All groups share one centre, and each spreads out both ways along 13 directions, with some noise.
In the rows, zero is written as 128.
Some rows, each with its group after it:
[ 95 171 147 153 167 128 162 150 140 151  91 178 156 132  89  83 133 104
  94  84]  F
[ 66 120 112  88 136 133 145 104 149 130 132 132 123 113 157  53 116 126
 117 119]  D
[172 128 138 113 170 119 146 111 148 155  76 126 134 136 150 120 119  70
 101  90]  D
[144 123 109 100  95 110 113 166 160 151 109  73 114 132 165 173 135 126
 139 138]  A
[156  53 141 170  87 113 133 158 115 126 106 128 108  86  87 199 136 117
 162 181]  D
[106 133 157  91 143 191  97  75 146 112 108 106 141 176 163  93 187 101
 138 115]  F
[145  98 110 115 142 145 110 189  99 107 151 146  95 100  46 118 127 165
  58 125]  A
[156 118 111 145 111 169 119  51 148 130 129  57 131 133 130 152 146 130
 200 148]  A
[128  52 155 141 125  73 177 130 156 127 112 123 128 131 163 135 103  72
 192 195]  J
[163 158  60 145 139  70 118  86 184 153  70 128  76 162 144 122  76 146
  84  88]  Q
[136 128 103 178 144 104 158  58 118 117 175 183 115 122 157 120 105 155
 139  97]  Q
[132 161 139  93 125 172 107 145 119 133  95 114 134 115 121 118 125 112
  71 102]  J
[158 158 133  84 116 136 130 132 126 167 103  34 151 121 150 151 107  92
 154 141]  D
[152 203 144 130 128 139  67 107 117  97 108 118 128 204 132 143 119 145
 101 124]  Q
[108  82  99 166  73 155 169 102 161 128 118 200  75 155 144 101  98 150
 113 181]  J
[167 108 113 106 140 118  82 150 132 117 128 137 146  94 121 170 161 132
 120 111]  D
[112 117 119 121  87 151  99 215 204 107 107 137 111 185 139 174 209 131
 115 127]  A
[105  53  97 138  83 149 154 144 182 147 111 205 128  77 137 119 133 136
 134 185]  J
[110 157 144 155 156 123 149 155 139 152 138 141 145  86 136  96  85 140
  85 121]  A
[119 144 155  98  49 199  90 155 103 102 136  99  78 158 185 162 129 148
  73 151]  D
[104 132 182 123 103 149 160 147 145 130 109  91 161 141 156 112  80  79
 160 212]  J
[139  83  37  76 143  65 126 101 166 158 145 111  84 114 177 118 144 155
 135  74]  J
[118  79 127 172 156 188 140 112 146 138 123 150 105  71  65  70 123 156
  86 138]  A
[134 141 117  94  61 198 121 143 124  68 130 200 158 101 136 140  93 102
  80 158]  F
[110 144 165 107 139 171 145 129  79 151 167 152 156  95 165  89 115 132
  98 130]  Q
[118 154 131  97 151 123 109 127 140  95 155 141 145 167 175 113 144 122
 118  99]  D
[195 106 129  99 164 161  71  66 150 137  92 123 155 105 164 136 146 114
 116 124]  J
[181 124 113 153 106 160 146 103 129 143 138 146 117 171 137 169 147 133
 152 138]  D
[ 75 107 148 154  88 138 109 156 158 119 119  90  49 148 164 144 165 156
  98 110]  J
[ 99 162 150  77 128 111 135 107  52  94 146 131 134 153 143 110 133  89
 130  84]  Q
[104 106 135 106 134 128  75 178 156 167 119 117 120 111 157 142 202 167
 111 116]  F
[131  82  88 136  86 136 173 119 171 136 128  75 102  70 137 125  59 121
 148 176]  Q
[ 93  82  89 169  87 111 132  76 157 128 106 125  70 140 122 153 183 147
 182 107]  J
[ 56 165  96 118  84 107 200 160 153 141 118 177 129 138 148 104 115  99
 125  90]  D
[167 143 116  56 122 136 115  69 122 128 102 116 168 130 186 125  96  76
 145 144]  J
[ 95 180 143  85  98 106 146 174  99 116 133 166 173  98 172 132  86  90
 102 116]  A
[103 165 194 115 171 160  99 118  86 160 117 106 141 135 145  97 174 129
 103  89]  Q
[128  86 164 128  99 172 140 160 113 135  89 103 132  82  79 134 115  93
 125 184]  Q
[127  93 125 179 119  98 178  46 158 149  98 113 121 138 160 142 133  86
 217 133]  A
[167 119 126  87  99 171 132 130  96 122 116 149 101 171 132 133 121 109
  89 142]  F
[158  98 123 170 161 155 152  55 125 113 155 152 116 166 106  93 114 141
 149 156]  A
[157 151 118  40 139 159 144 181  76 136 143 124 164 103  87  98  92 100
  80 127]  Q
[ 85 105 158 119 131  98 163 135 147 108 143 101 160 158 153 113 134  80
 208 170]  J
[132 107 106 110 141  89 169 111 147 143 134 160 126 153 177 111 124 103
 149 115]  F
[110 137 112 128  87 131 117 144 150 141 122  69  94 140 144 149 131 152
 137 138]  J
[124 140  88 155  88 158 163  94 187 125 155 137 152 128 173 144 119 132
 180 146]  A
[102 101  84 110 168 109 113 156 167 110 149 171 159 116  63  93 180 150
 147 117]  D
[139  88 119 163 137  56 121 102 117 141 144 109 120  89 142 183 163 140
 196 105]  F
[147 119 119 134 167 113 147 172 131 144 136 171 105 175  92  99 132 144
  87 120]  F
[164 127 116 113 162 134 123  73  76 101 171 161 123 160 117  97 105 145
 117 129]  Q
[150 146 125 120 148  69 176 149  98 115 146 182 160 147 120 124  82  89
 138 128]  A
[138 142 107 118 166 146 116 124 209 118 130 164 181 162 158 115 172 114
 139 106]  F
[144 143 128 164 141 214 136 113 168 195  85 114 149  98  80  93 117 145
 110 156]  D
[ 90 112 160 116 117 140  86 113  98  98 150  74 112 120 136 126 148 151
 145 146]  F
[199  95 124 130 125 159  90 101 133 125 140 144 136 130 162 179 159 140
 139 147]  D
[164 125 111 147 116 120 137 131 154 101 151 159 167 114 142 164 102 119
 155 159]  F
[121  83 110 152  99 149 111 101 117 117 143 157 105  51 132 158 161 159
 122 103]  Q
[174 100 149 146 126 140 120  87 122  90 118 162 133 173 141 147 123 100
 148 171]  J
[115  70 129 127 136 109 126 148 103  98 126 142  95 132  74 144 200 114
 136  87]  Q
[105 106 158 175  75 155 126 177 157 117  90 167 125 104 116 174 155 116
 118 152]  F
[ 97 125 119 166  66 160 178 154 132 155 113 117  92 132  92 135 116 137
 136 160]  D
[135 102 120 164 153 140 119 153 108 134 137 172 107  51  61 115 120 171
  58 105]  A
[137 103 126  44  99 133  83 154 125 130  87 107 125 122 161 149 158 101
 111 134]  A
[139 129 136 131 140 156 144 112 124 130 113 130 149 114 100 110 119 103
 128 132]  Q
[119 125 197 140 157 120 105 157  91 123  90 104 132 121  83 129 145 101
 110 125]  A
[147 131 138 155 177 141  90  83 112 109 149 172 145 149 113 130 194 154
 135  85]  Q
[ 63 146 161 158 166  86 147 107 117 107 133  97 129 141 103  90 142 109
 163  89]  F
[128  86 137  76 113 100 102 150 139 175  41  76 111  91 137 136 128  93
 119 151]  Q
[129  98 140 137 125 132 139  89 118  98 145 125  91 187 139 104 111 127
 143 166]  J
[120 117 154 130 133 145 117 148 177 106 125 123 181 134 134 134 148 100
 172 176]  F
[153  99 111 165 133  81 145 148 112 106 126 171  78 151  83 161 141 128
 106  91]  J
[136  66 168 178 149 115  99 152 170 124  84 161 123 152 109 163 208 113
 147 141]  A
[ 88 154  96  93  73 147 144 197 138 149 131  98  98 130 114 120 115 151
  94 131]  D
[ 97 108 124 130  98 121 111 130 152  83 164 158 139 129 179 167 183 129
 168 119]  Q
[148 107 133 120 167 168 130 171 173 173  79 203 172 115  90  94 157 113
  88 147]  F
[176 107  90  88 148  69 133 134 105 115 138 176 148 101 127 153 125  99
 127  91]  J
[144 109 116 121 107 155 121 163 143 155  99 158  80 127 135 123 110 153
  49 140]  A
[143 129 107 128 203 104 102 130 198 127 133 158 146 159 149 114 187 137
 115  64]  D
[167 141 147 140 154 146 103 143 125 139 129  75 130 130 100 134 108 146
 115 152]  D
[163 177 161 153 113 148 136 106 120 138 142 136 153 187 197 168 127 118
 156 144]  F

New rows. What belongs after each?
[168 128 110  94  76 169 128 137  75 120 153 145 128 125 116 155  98 137
 113 169]  D
[155  93 171 143 118  84 119 116  58 105 135  81  81  84 141 160  60 121
 114 153]  D
[175 133 102 131 132 162 123 111  92 102 168 156 170  70  76 156 132 135
 133 105]  Q
[148 154  77 143 136  87 170  65 156 133 124 158 109 158 167  95  41 128
 116 120]  Q
[109 109 113 163 151  76 159  99 199 129 129 119 120 167 171 118 141 113
 182 113]  Q
[101 109 153 100 132 105 110 129  93 113 102 151 121 143 128 132 182  97
 130  95]  Q
[218 117  75 126 152 155 147 133 182  96 108 167 166 143  62 140 107  82
 119 132]  F
[107 135 148 151 118 188  89 174 162  67 133 180 134 169  90 134 181 146
  88 129]  F
[105 109 118 154 162 123 141  93 119 121 116 138 117  71  71  78 112 131
 109  96]  F
[174 157 132 144 148 147 106  87 167 153  85 112 162 172 143 158 172 106
 164 113]  A
[118 142 152 153 103 184 140 161 176 163 100  93 137 138 126 129 121 128
 132 184]  D
[123 135 106 125  83 113 171 100 124 145 122 114 103 123 175 134  78 111
 138 129]  A
[110 131 142 124 114 137 153 155 159 186 138  92 129  89 205 112  77 144
 113 166]  Q
[117 117 153 140 166 112 133 134 138 110 107 166 144 111 114  96 113 100
  98 118]  D
[107 141 106  94 164 127 128 166 184 148 118 110 168 129  97  89 147 120
 137 125]  D
[131  95 136 170 151  90 104 125 118 115 134 102 122 101  81 166 173 144
 170 112]  F
[ 73 120 165 131 142 103 152 132  98 136 128 133 100 161 133  88 145 122
 127 115]  F
[133 159 118 182 155 105 135 127 197 117 148 103 145 149 143 145 130 135
 159 107]  F
[ 77 126 127 140 107 169 175 125 164 100 164 158 134 142 152  78  99 126
 131 161]  A
[134 103  91 110 101 127 198  96 137 137 101 168  96 126 161  94  71  81
  98 118]  F
[ 92 114 159 100 103 106 131 189 139 153 108  86 103 135 175 128 120 115
 117 156]  Q
[110  85 108  82 100 143 124 127 123  93 114 183  87 164 131 115 172 109
  98 106]  A
[159 142 117 126 126  94 119  80  60 107 149 101 130  98 109 163 111 126
 160 103]  Q
[135 103 124 160 146  99 171 125 154 152  99 139 100 152 118 124 137 102
 134 105]  F
[ 94 126 172 132 129 124 114 108 152 138  88 101 127 144 188 129 158 102
 144 122]  A
[127 133  71 123  92 129 137 125 147 130 124 152  70 173 134 124 119 160
  93 111]  J
[162 127  46  87 103 111 109 107 160 143 109  93  89 178 122 146 142 149
 144 115]  J
[ 59 165 130 123 120 122 132  91 150  54 172 159 174 131 184 104 129 107
 160 104]  F
[133  60  97 101 128 175  99 120 159 150 149 128 111  51 152  94 117 181
  92 167]  A
[133 104  97 165 149  83 178 125 172 142 131 160 107 155 133 121 125 124
 144 110]  A
[116 122  95 198 105  93 156 152 197 150 118 179  95 115 166 155 116 158
 105 106]  Q
[ 74 105 135  99 107 103 133 217 127 105 130 158 146  51 110 133 132 110
  99 117]  A
[ 95  93 147 141 131 106 159 177 159 179  98 150 127  88 152 127 156 110
 119 115]  Q
[130 140  93  88  95 161 149  80  91 129 128 131 161 131  92 137 167  95
 190 111]  D
[160  93 104 131  68 143 161 137 125 161  85  92  37 114 137 156  80 120
  76 131]  F
[157  97 135 117 117 110 135 140 152 132 120 138 168 122 158 158 119  97
 179 188]  A
[112 102 149 112 139 117 105 115 114 156  83 120  93 118 140 113 155 126
 100 109]  Q
[149 130 115 156  93 188 111 119 153  84 128 148 131  97 114 154 108 137
  98 141]  F
[154 101 122  69 174 147  94  99 108 124 156  73  77 204 130  82 162 157
 110 121]  F
[104 122 136  75 149 115 127 124 129 131 101 131 136 131 148  96 146  88
 117  99]  A
[106 140 133 117 130 138 127 135 197 150 118 158 192 110 199 124 150 108
 150 135]  F
[101 151 124 159  78 185 132 157 151 154 127 117 115 112 119 136 122 169
 112 160]  D
[134 196 160 133 149 157 102 113 116 130 117 147 196 121 133 142 155 111
 133  95]  Q
[105 126 178 151 169  89 108 147 149 128  98 110 120 176 141 136 185 106
 138  97]  A
[118  91  96 164 157 134 113 112 170 149 138 181 138  52 110  95 135 182
 114 131]  D
[140 188 144 109 188 121 122 127 137 122 118 117 163 162 126 103 130  98
 105  76]  D
[113 156 160 126  87 216 103 155 138 102 111 122 153 135 110 139 144 119
 108 160]  A
[153 112 121 167 147 165  93 156 147 108 153 238 146  85 101 119 121 189
  54 148]  D
[ 98  56 142 110  79  95 113 128  71  82 100 166  85 111 109 166 174  98
 137 123]  Q
[183  92 125 164 113 166 134 109 128 152  98 144 113 109  95 144 104 137
 117 174]  A
[128 126 113 103  97 125 151 157 153 131 123 165 103 182 175 122 108 120
  98 144]  A
[106 143 147 146 118 133 176  84 101 129 104 162 128 115 141 102  92  86
 120 109]  D
[171 124  99 102 133 203 121 137 172 157 103 130 141  98 107  88  80 138
  67 171]  Q
[131  97 122 164 132 126 150 159 183  97 168 175 124 169 139 112 104 147
 127 185]  F
[187  96 127 102 136 143 136 160 156 174  99 111 132 150 133 136 121 106
 128 177]  F
[127  96 124  86 127 124 132 171  85  70 166 150 120 148  73 115 126 115
 115 147]  A
[167 122  99 149 164 146 136  88 186 183  74 117 106 132 133 125 162 118
 106  65]  F
[128 124 130 119 128 171  97 142 163  98 140 137 182  83 115 117 112 136
 126 178]  F
[123 163 128 101 122 164 122 135 156 110 136 114 150 182 152 119 142 116
 135 131]  A
[206 106  94 102 147  98 118 147 120 142 150 105  87 149 146 156 110 148
  98 118]  D
[150 178 113 133 126 140 159 129 143 157 128 127 133 143 146 115  74 131
 102 126]  A
[138 170  65  83 105 133 131 123 129 118 134 157 133  97 139 126  95 129
  76  70]  Q
[170  83 146  99 108 132 125 174 134 156 114  92  81 211 161 163 162 118
 133 174]  F
[117 121 147 156 163 116 164 150 100 183 100 154  67 167  92  84 136 140
  68  93]  F
[ 61 119 149 141  73 136 113 141 130  96 106  64  90  73 120 146 126 124
 119 118]  F
[125  99 130 110 121 147 132 140 117 165  97 172  96 130 140 114 157 128
  79 113]  F
[ 89 157 131 104 145 135 133  92 135 162  93  66 137  90 139  83 120 106
 124  86]  D
[ 87  91 153 113 106 146 116 109 126  81 115 105 135 106 119 121 144  95
 161 151]  F
[145 107 122 153 140 163 121  63 162 119 130 156 114 190 155 116 166 141
 145 130]  A
[122 155 141 126 123 122 148 178 142 174 137  99 133 109 168 127  89 138
 106 140]  Q
[122  83 107  77 132 111 109 167 125 112 104 107 137 103  58 135 176 101
 148 121]  D
[139  95 125 114 116  73 111 129  71 127 154 143  82 120 159 150 118 159
 116 126]  Q
[125 129 133 163 143 128 122 104 121 139 136 106 119  94 114 119 110 157
 125 128]  D
[ 92 111 144 108 113 146 111 122 164 108 124 122 112 174 184 118 170 122
 137 134]  A
[164 105 109 119  90 156 171 114 142 135 112 200  96 175 180 132 113 101
  95 136]  F
[136 105 118 109 135 166 150 110 185 124  71 195 159 151 132 110 171  59
 125 108]  F
